The rows come from 4 hidden closed curves, with some noise, and rows from the same curve form a group. Each curve winds through 4 dimensions. The rows are also pushed far along 2 directions, which tell nothing about the answers.
(in the rows, 128 means zero)
Known rows, each followed by its group:
[124  72 117 120 148 169 139  72 104 130 116 170 220 166]  (0)
[153  50 130  94 132 165 100  55  96 132 136 150 181 140]  (1)
[111 100 119 101 155 160 103 106 101 118 116 139 202 107]  (2)
[126  87 100  95 159 172 120  89 117 116  91 139 209 116]  (1)
[106 159 129 138 145 124 130 164 130 118 109 117 123 116]  (2)
[149 103 149  87 148 126  41 148  84 117 173 124  92  85]  (1)
[137 167 130 128 136 105 109 178 153 107 121  72  64  95]  (2)
[118 104 127 150 113 142 168  74 126 141 140 161 207 183]  (2)
[130 108 134 107 145 133  82 110 100 119 175 135 140 111]  (2)
[106 172 125 165 133 112 171 180 137 133 111 147 121 155]  (1)
[125 185 129 161 112  89 158 168 164 131 144 112  46 140]  (0)
[110 189 141 155 128  92 130 178 142 122 165 116  63 120]  (1)
[126 107 143 139 133 143 134 118 117 126 114 129 143 153]  (0)
[123 183 128 182 121  99 188 162 169 125 128 117  67 174]  (1)
[111 122 130 183 119 140 210 111 136 145  93 166 181 219]  (0)
[102 173 129 180  92 101 199 142 147 156 137 162 120 175]  (0)
[113 137 123 144 110 123 157 113 132 146 145 156 140 143]  (0)
[133 110 128 117 145 135 107 127 115 119 134 129 161 127]  (3)
[132 135 139 116 161 122  77 164 113 101 151 107 112 101]  (3)
[145  81 132  86 143 145  67  83  95 119 174 134 143 102]  (3)
[133 158 144 129 108 103 117 180 134 134 108  96  70  95]  (1)
[124 102 129  71 170 151  36 133  85 105 145 118 159  55]  (2)
[147 179 138 146 122  85 126 193 163 116 133  73  27 115]  (3)
[115 136 118 152 127 137 181 141 145 135  71 136 158 158]  (0)
[101 169 127 185  86 105 215 130 152 160 131 167 133 187]  (0)
[128 118 129  92 144 130  74 144 100 120 141 130 144  82]  (2)
[111 140 113 157 123 139 190 116 160 130  79 121 164 162]  (2)
[152  89 135  82 148 138  49 100  96 112 187 121 117  88]  (3)
[112 114 123 127 154 154 133 102 123 112 115 134 177 139]  (3)
[124 149 138 132 157 119  99 168 121 106 142 109 107 118]  (3)
[141 118 128 160 106 127 187 104 149 140 110 140 128 194]  (1)
[138 119 111 137 111 135 172 102 161 132  87 115 144 148]  (3)

New rows, each followed by its group:
[139 147 154 158 109  98 138 170 124 141 145 132  64 154]  (1)
[133 143 114 112 136 120 114 141 132 131 136 135  67 101]  (2)
[128 137 107 137 111 121 173 120 147 149 110 153 113 146]  (2)
[115 174 145 150 133  97 121 201 118 129 149 136  76 127]  (1)
[106 119 138 141  95 133 150  91 119 152 137 153 173 142]  (1)
[161  99 133 100 145 133  80 119 120 113 145 106  87 110]  (1)
[ 97 139 123 163 106 132 188  93 138 145 139 160 177 172]  (1)
[124 125 160  97 117 130  56 154  98 125 123  91  98  53]  (0)
[129 109 155  79 128 140  38 142  90 121 124  90 112  40]  (0)
[119  98 119 123 138 150 137  93 109 135 132 170 192 151]  (0)
[140  95 119  73 168 155  63 128 104 104 104 109 147  68]  (0)
[149 111 122 128 135 133 135 106 143 120 126 118 111 149]  (1)
[111  90 132 114 112 165 134  85 108 144  81 136 208 119]  (0)
[125 154 115 168  89 117 211 134 171 148  72 128 131 171]  (3)
[151  81 134  80 148 139  49  94  99 108 175 112 158  87]  (2)
[102 179 143 163 105 102 154 169 130 149 140 147  67 134]  (3)
[101 152 126 183 111 120 208 136 139 153 116 177 158 200]  (0)
[151  95 115 115 130 144 134  80 145 120 120 109 152 141]  (3)
[148 111 121  82 138 136  74 134 121 116 116 100 116  69]  (3)
[122  96 128  76 167 155  50 122  86 108 139 126 175  66]  (2)
[123 148 116 164 109 126 199 120 172 130  85 114 148 171]  (2)
[146 123 137  86 154 120  44 165 101 108 152 101 100  66]  (3)
[102 153 128 168 119 121 180 130 134 145 140 168 124 174]  (2)
[116 165 140 164 137 107 147 175 139 118 132 121 110 151]  (3)
[117 121 135 101 136 139  84 119  99 129 150 140 112  86]  (3)
[119 140 141 152 120 113 136 135 123 133 162 143 126 151]  (2)
[109 118 122 146 144 152 160 101 129 120 111 141 190 164]  (3)
[109 170 124 155 133 120 160 162 152 119  97 110 113 135]  (2)
[128 126 144 171  95 119 188 123 131 156 122 161 135 199]  (1)
[124 113 123 105 138 132  96 114 106 128 157 147 143 106]  (0)
[117 112 109 127 138 158 155  91 143 120  87 122 188 140]  (2)
[149  91 131  74 161 142  43 127  95 105 150 111 144  72]  (3)
[133 153 124 137 110 114 149 159 151 136  96 111  98 123]  (3)
[114 158 145 126 122 106  92 153 116 127 176 120  88  92]  (1)
[120 122 116 107 157 150 106 120 124 107 108 110 155  98]  (2)
[156  96 113  83 140 145  89 100 135 113 114  89 127  88]  (3)
[143 102 139 138 114 133 140 108 118 142 132 147 133 165]  (1)
[128 139 140 151 111 111 145 128 131 138 159 141 107 154]  (3)
[125 153 116 152 101 112 185 140 150 154 109 153 117 155]  (2)
[ 94 180 132 166 132 118 165 167 142 128 108 127  96 141]  (3)
[134 139 121 168 114 123 192 118 161 134 113 128 114 189]  (1)
[130 140 148 114 131 111  76 153 105 126 178 123  66  90]  (3)
[145 144 144 135 127 102 105 153 128 120 174 111  66 126]  (3)
[113 201 134 161 127  87 149 199 142 136 150 138  15 128]  (2)
[117 139 133 100 165 133  68 162 105 103 132 109 122  71]  (2)
[ 79 184 127 203 107 122 238 143 157 153  83 157 136 197]  (3)
[120  88 113 113 123 156 137  58 115 141 141 167 204 139]  (0)
[ 99 146 132 151 109 130 165 116 125 151 122 161 129 144]  (3)
[143  88 109  93 125 154 121  85 133 127  91 119 171 108]  (3)
[107  90 112 140 144 170 176  62 126 124  97 155 235 180]  (3)
[113 166 146 168 116  99 150 158 130 136 161 142 102 156]  (2)
[110  89 123 115 122 162 136  61 106 145 130 170 188 135]  (3)
[132  91 142  84 115 143  66  97  92 133 150 122 149  74]  (1)
[140  95 130 118 123 137 117  88 119 125 152 125 177 137]  (2)
[142 107 143  84 147 127  43 123  93 115 187 120  93  74]  (3)
[121 104 121 108 133 144 112 116 108 131 124 149 183 115]  (2)
[130 198 128 144 114  82 144 206 150 139 136 122   4 111]  (2)
[115 151 118 134 149 127 137 163 133 123 106 132 130 124]  (1)
[142 102 113 140 116 142 174  77 156 127 104 120 167 172]  (3)
[142 100 116  74 155 151  68 123 115 111 101 102 138  68]  (1)
[ 99 164 127 183 110 118 207 131 143 152 131 177 124 191]  (2)
[121 162 127 126 143 109 112 162 125 127 154 139  53 107]  (2)
[ 93 187 136 159 126 115 156 175 137 134 112 131  77 126]  (3)
[137 169 142 125 127  93  91 208 128 123 137 100  53  87]  (3)
[121 182 128 139 143 105 128 205 143 117 106 106  70 106]  (1)
[148  46 129  96 132 167 105  53  95 134 137 159 198 144]  (1)
[100 121 125 140 113 145 163  91 120 150 119 170 163 147]  (3)
[120 147 123 122 152 131 116 149 137 109 109 100 118 100]  (2)
[113  90 118  97 155 166 100  94  98 120 117 146 217 109]  (2)
[126 134 115 134 142 131 142 108 143 116 140 124 128 142]  (1)
